The rows come from 4 hidden closed curves, with some noise, and rows from the same curve form a group. Each curve winds through 10 dimensions. The rows are also pushed far along 6 directions, which tell nothing about the answers.
(in the rows, 128 means zero)
Known rows, each followed by its group:
[123 155 123  92 113 110 167  94 131 154 125 118 122 158 117 121 157 114
 126 155 151 142]	J862
[131 111 141 127 163 134 109 145 132  84 130 148 119 102 136 153 113 156
 137 112 119 103]	J984
[128 135 187  75 142 152 178 137 149 135 184 150  96 107 100 147 128  97
 110 124 153 111]	J65
[116 106 129 144 165 112  82 123 115 108 120 150 140  99 140 125 104 185
 172 127 102 150]	J65
[150 202 107  84  81 131 166 146 132 174 126 124  99 106 103 112 162 104
 124 142 142 154]	J65
[ 66 127 157 187 142 109  97  83 130  92 120  86 119 150 103  64 105 135
 143 117 142 128]	J65
[138 167  81 125  86 135 111 152 148 149 100 126  59 152 125 125 186 108
 106 132  99 144]	J984
[117 121 125 194 110 124  98 128 128 113  90 130 141 134 140  83 112 147
 138 129  94 146]	J984
[146 148 110 141 103 121  50 159 137 114  87 110 133  81 117  95 106 154
 155 124  94 162]	J84
[103  73 120 165 139  98  87  90 124  60 123 157 123 167 130 121  99 146
 141 119 122 111]	J862
[125  74 156 175 142 113  95 103  94 115 122 161 171 110 140 164  63 138
 187 124  98 122]	J862
[176 146 153  79 161 107 127 172 150 132  95 179 122  86 172 141 170 164
  90 139 114 161]	J65
[174 126 175  87 143 141 171 178 131 135 154 158 138  81 149 138 114 105
 129 119 112 149]	J862
[129  72 164 153 183 130  77 143 135  79 155 134  98  98 128 137  86 150
 156  99  86  99]	J65
[ 89 231 131  83 111 227 151 177 179 159 134 106 110 103  97  97 163 138
 102 140 137 159]	J984
[142  58 144 182 122 103  99 121  94  88 149 135 122 135 120 139  72 128
 194 101  93 109]	J984
[152 129  95 127  71  78 138 154 103 127 134 120 103 164 121 125 134  80
 129 140 126 151]	J84
[142 131 124  67 136 161 167 104 109 162 119 146 207 100 143 181 118 133
 164 148 136 132]	J984
[156 162  96  78 141 154 169 106 138 172 121 139 135  94 143 174 147 114
 129 123 138 124]	J84
[121 165 129 147 133 146  60 155 127 165  63 100 170  95 149 100 156 179
 112 153 102 162]	J84
[156 156  96  96 105 144 121 165 165 136 123 125  39 128 101 115 147  78
  97  94 106 134]	J84
[106 170 148 119 160 174 132 144 144 155 132 130 157  63 126 129 120 195
 148 156 117 136]	J984
[130 154 181 105 126 140 144 182 179  81 163 136  66 150 131 108 177 106
  56 122 144 131]	J84
[197 126 114  79 103 103 105 178 110 130 116 190 113  76 125 157  80 101
 177 114  78 173]	J65
[178 137  99  70 166 125 153 130 115 146 117 174 142  86 181 214 168 155
 135 143 119 111]	J984
[175 125 113  88 103  91 108 157 122 144  97 138 102 135 126 127 153 120
 128 144  93 152]	J862
[144  79 132 136 189  88  79 112 124 101 113 121 108 130 167 130 168 153
 101 125 113  95]	J65
[111  88 181 114 188 173 137 171 126 101 126 159 156  97 120 109  81 181
 148 120  89 117]	J984
[145 154  58 159  43 102 139 114 103 156 103  85 121 174 126 119 164  86
 132 124 145 139]	J984
[102 136 140 144 144 116  85 111 128 116  87 134 183 105 126  86  88 170
 135 140 132 162]	J65
[ 93 123 161 225 100 124  57 156 137  79 113  93 124 163 118 100  97 142
 132 127 104 124]	J84
[111  87 140 178 160 124  99 114 103 104  67 124 197 133 152 112 105 186
 143 123 114 114]	J984
[114 189 110 130  77 158 172 133 148 125 148  97 138 107  77 109  69 110
 172 122 149 142]	J84
[131 188 166  77 131 201 183 159 138 160 123 138 177  71 130 136 117 123
 146 142 125 155]	J984
[103 157 171 129 142 141 122 135 140 146  92 124 173 118 140 108 151 171
 103 138 152 161]	J65
[ 79 112 110 168 117 107 131  61 114 125 113  84 142 162  94  81 120 127
 117 119 177  98]	J84
[108 169  87 110 110 126 180  99 138 172 154  99 104 166 127 144 189 104
  87 148 180 120]	J84
[151 148  90 106  85 106 125 170 147 151 101  88  47 160  85  76 153  59
  67 113 119 126]	J862
[144  67  99 156 123  81 115  78  86 107 144 120 178 121 124 171  53 137
 209 121 130 109]	J862
[154 124 117 127 143 118 119 143 128 151  62 104 157 118 148 103 129 155
 144 131  87 154]	J862
[181 130  84 135  98  83  71 135  94 146  76 159 127  93 136 157 104 129
 175 125  85 153]	J65
[129  82 183 128 211 108 127  88 122 101 127 155 130 125 184 144 157 162
 140 128 108 119]	J65
[102 140 104  96 132 136 162  86 115 172  98 123 150 178 126 127 188 143
  86 156 167 108]	J984
[108 163 168  97 162 189 102 197 174 148 115 118 140  87 126  99 135 169
  88 126 118 168]	J65
[100 174 132 109 139 183 206 132 142 137 155 111 162  87 104 108  59 113
 178 114 142 156]	J862
[146 108 163 115 156 109 116 142 134 107 109 151 117 118 137 117 124 166
 165 136  78 151]	J862
[148  36 162 167 140 112  87 130 105  80 106 153 154 144 156 125 110 142
 137 113  89 104]	J984
[154 168  88 164 105 129 136 117 104 173  83 140 165 100 171 147 149 152
 154 140 114 144]	J862
[160  83 120 154 112 113 109 182 114 102 135 167  60 158 135 144 117 106
 147 113  52 121]	J84
[187  81 136 146 110  73 141 120  86 135 132 138 143 115 145 173  83  79
 182 108 107 127]	J862
[144 127 108 169  88 118  66 171 129 117  91 113  90 136 115  98 131 100
  90 105 106 119]	J862
[134  48 191 200 163  70 101  80  76  86 115 141 175 110 150 152  70 169
 213 113 112 106]	J65
[148 140 109 111 112 159 172 181 119 130 156 158 121 109 121 152  76 112
 186 124  82 150]	J84
[ 77 122 156 153 146 160  63 120 140 103 119 109 137 134 100 101 142 190
  98 132 144  86]	J984
[103  79 176 150 158 128 142  77 103 100 174 158 171 125 136 160  95 157
 174 142 138  97]	J84
[168 139  61 149  90 130  83 111 114 162  58 113 148 109 131 142 129 141
 161 121  93 122]	J84
[184 148 104  90 113  97 185 144 126 121 150 148 126 115 158 191 130  96
 143 134 139 136]	J84
[104 138 135 176 128  94  88 114 125 110 102 100 108 125 110  73 105 139
 162 121 110 153]	J65
[139 140 150  77 141 143 211 153 128 135 158 139 128  91 109 129  78  96
 179 117 118 155]	J862
[130 138 147 114 138 133 154 157 129 133 122 126 121  98 106 104 102 136
 156 128 105 141]	J862
[169 130 115  83 168 114 154 109  86 159 108 171 196  85 202 186 174 172
 145 163 128 135]	J84
[132 114 100 150  76 108 134 143 114 110 175 116  85 145  80 112  62  67
 168 100 121 135]	J984
[118 141  72 126  92  94 155  65 129 148 136  71 127 191 110 130 138  77
 120 129 179 129]	J862
[133  84 154  90 133 149 135 127 157  84 196 169  56 171 138 169 168  78
  92 114 129 102]	J984
[141 132  65 190  82 107  65 109 104 128  49 122 150 158 161 131 160 159
 149 140  95 136]	J84
[130 140 113 139 127 167 166 119 102 117 133 141 184  78 137 168  64 130
 208 113 119 119]	J984
[132  84 113 144 121  80 124 104 130 130 121  99  93 189 131 113 182 118
  76 128 143 102]	J65
[ 99 108 183 152 190 117 101  81 110 139 125 108 169 132 167 136 168 160
 104 140 156 110]	J65
[148  76 168  96 165 136 151 135 151 109 171 162 108 153 161 177 154 104
  77 106 141 104]	J65
[118 189 119  89 106 163 158 171 159 164 106  71 121 125  83  56 127  97
  89 128 137 155]	J862
[131 146  97 176 124 132  75 144 130 115  79 124 128 135 165 130 177 184
 113 137 104 122]	J84
[145 112 116 156  91 147 108 179 105 103 124 155 122  88  98 115  50 117
 190 101  77 133]	J862

New rows, each followed by its group:
[110 154 164 146 155 202 122 141 130 149  93 150 194  73 145 117 120 182
 122 151 103 113]	J984
[137 150 120 121 133 147 146  98 133 169 149 146 137 112 169 172 204 141
  76 168 156  91]	J984
[ 67 124 167 148 186 144 151  69 140 108 170 108 185 117 129 145  72 135
 135 123 185 108]	J862
[155  32 144 177 127  99  81  95  94  79 130 152 121 157 153 174 120 138
 187 107  85  96]	J984
[160 166 120  93 154 133 182 160 132 152 151 162 116  75 158 165 131 134
 147 139 113 152]	J984
[ 93 183 108  83 114 199 192 135 143 182 159 116 157 107  93 121 108  96
 105 149 161 127]	J984
[157 151 118  95 112 117 114 124 111 167  95 165 157 104 137 146 145 135
 116 150 134 143]	J65
[ 83 139 140 160 160 149 164 104 118 159 102 101 198 128 143 105 137 163
  89 153 164 105]	J984
[130 121 108 159 110 142 130 130 119  76 121 154 134 114 131 136  64 120
 205 100  92 140]	J984
[ 87 121 160 111 130 165 146 124 132 121 187 122 113 153  97 115 108  89
 129 109 152 137]	J65
[115  98 196  92 219 153 120 154 153  77 176 122 122  88 138 111 116 148
 112 112 123 116]	J65
[ 98 135 152 146 161 150  70 146 140 131 124 120  91 150 159 122 220 158
  54 139 125 110]	J84
[126 144 122 138 104 148  87 197 144 101  83 115 111 132 105  62 105 134
 121 105  91 163]	J984
[118  94 128 153 113  89 144 104 132  78 202 130  87 193 132 189 110  58
 115 121 163  95]	J84
[127 148 154  83  99 141 165 145 140 139 175 124 118 113  77 105  86  73
 139 129 143 151]	J84
[147  93 110 114 148 101 180  70  81 152 115 140 187 112 149 162 106 130
 180 130 140 119]	J84
[ 81 135 168 110 172 167 144 111 136 131 170  70 158 114 108 100 130 129
 106 131 173 103]	J65
[139  62 106 136 133  94 126 113  93 129  99 147 108 178 128 139 139 123
 124 123 103  88]	J984
[126 187 112  69 122 121 154 125 137 180 136 125 104 109 109 120 176 117
  93 156 164 145]	J65
[132 135 130 103 116 160 143 142 175 118 162 132  54 180 139 148 202  96
  77 117 132 119]	J84
[131 108 126 134 203 110 114  90 132 109 114 174 117 127 198 189 210 193
  79 146 138  75]	J984
[116 143 191 101 151 127 155 147 167 131 164 125 114 124 123 133 142 112
  68 121 175 134]	J65
[153 115 126 131  96 110 155 127 124 136 131 154 126 127 116 160  85 106
 176 108 116 147]	J65
[148 141  73 132  65 105 137 113 114 169 123 107 149 144 108 148 110  92
 128 128 161 139]	J65
[113  56 130 177 127 107  99  96 110  79 112 133 162 180 142 134  83 120
 149 116 116 115]	J84
[130 144 124  71 144 142 194 100 129 135 193 144 134 108 122 152 106  91
 153 131 160 132]	J65
[176 123  81 130  97  70  83 108  92 154  82 160 121 123 140 165 138 116
 141 133 114 132]	J65
[125 160 115  74 118 174 151 187 133 152 105 133 131 116  94  89 116 141
 133 133 102 160]	J984
[104 176 144 155 135 183 110 123 110 161 101 125 230  87 152 146 111 182
 158 166 122 138]	J84
[121 140 126 133  93 103 113 134 139 125 141 133  94 141  96 138 122 101
  96 112 167 126]	J65
[150 123 137  85 185 128 155  98 123 153 153 180 134  90 175 213 165 166
 142 158 123 109]	J984
[163 147 174  58 179 151 181 180 152 140 128 187  98  89 163 138 160 124
 106 133  93 151]	J862
[160 136 156 122 152 103 131 115 106 177 105 139 140 113 174 156 210 164
 107 155 132 122]	J65
[ 92 150 151 133 136  93 167  67 113 137 164 109 169 115 112 131  87 115
 162 139 192 145]	J65
[137 122 110 156  97  99  88 126 112 102 132 158 106 124 119 146 105 122
 152 126 119 123]	J862
[103 175 107 134 130 127 133  77 125 173  85 107 163 133 130 112 161 178
 137 170 139 134]	J862
[ 77 130 126 214 101 110  87  56 111 114  95 102 161 153 103 120  63 113
 175 105 150 128]	J65
[128 112 122 153  95 100 121  82 126 140  84  94 117 189 124 125 171  83
  79 116 157  98]	J65
[172 119 132 116  91 112 123 168 115 143 124 129  95  98  91 130  91  97
 174 112  85 140]	J65
[155  70 138 181 123 103  65 162 113  76 108 147 110 114 129 129  72 110
 146  85  81 109]	J862
[100 167 122 186  88 129  58 124 139 137  71 116 114 132  97  86 108 134
 129 118 113 150]	J65
[100 173 111  69 131 163 143 137 172 165 146 112  84 159 115 119 201  98
  25 135 178 131]	J65
[118 118 147 158 142 131 105 162 145  78 131 123 117  99 103 104  18 109
 196  86  83 165]	J862
[ 79 129 171 129 138 146 135 147 175  96 141  71  91 174  84  45 123  99
  73 105 152 130]	J862
[123 172 175  94 188 152 145 155 144 131 136 143 150  50 144 106 108 175
 169 139 106 179]	J65
[173  92 164 114 141 119 120 152 127 106 107 177  92 131 167 163 164 113
 121 122  78 116]	J984
[121 146 125 158 119 129 128  92 123 157  91 114 172 143 152 104 175 147
  77 147 162 113]	J862
[135 167 111  81 138 152 123 174 163 152 125 133 115 121 145 113 158 123
  82 130 125 180]	J65
[166 141  60 116  50  91 133 112 106 135 144 164  97 158 131 174 127  63
 162 129 129 158]	J862
[127 144 140 106 133 116 103 147 136 140 145 107  78 146 125 106 164  82
  84 120 135 151]	J65
[198 103  84 103 119  83 136 128 101 127 137 169 103 102 145 167  96  98
 198 117  78 146]	J65
[182 150 155  85 133 144 140 178 138 139 129 173 114  77 160 150 173 132
  97 148 103 126]	J984
[ 96 168 170 134 140 170 136 115 130 126 106 126 171 110 122 107 120 169
 160 142 128 139]	J862
[145 124  91 131 114 102 146  87  94 186  77 114 146 150 142 126 184 134
 113 146 137 112]	J84
[147 172  93 141 127 128 108 200 123 144  86 125 162  61 127 108  84 186
 152 147  88 158]	J84
[151 176 114  83  98 145 168 154 147 145 156 135  85 130 122 151 118  45
 138 101 130 176]	J65
[117 105 117 148 147 121 139 105 117  95 159 147 161 109 134 141  69 144
 169 122 138 121]	J984
[ 96 138 128 148 131 126 141  70 105 125 152  98 161 122 116 160  84  99
 175 109 175 116]	J65
[133 177  91 119 123 155 112 126 124 185  88 122 137 116 146 160 181 164
 135 155 110 133]	J862
[ 74 141 148 130 172 127 170  58 128 131 188 118 174 112 127 159  94 140
 146 136 202 119]	J65
[127 155 168 144 113 138 112 174 157  89 113 122 115 126 126  84 131 139
 116 124 113 154]	J84
[129 166 116 121 102 101 157 125 148 124 146  95 108 113  90 109  81  78
 140 116 157 151]	J65
[146 123 160  87 120 107 162 129 133 137 161 193 100 146 141 182 151  93
 108 120 155 149]	J65
[125 137 104 129  66 118 128 107 108 156  93 105 149 167  99  92 127  84
 127 129 146 149]	J65
[144 143 118 106 125 145  85 170 151 109 122 140 120 103 119 117 112 137
 118 125 106 145]	J862
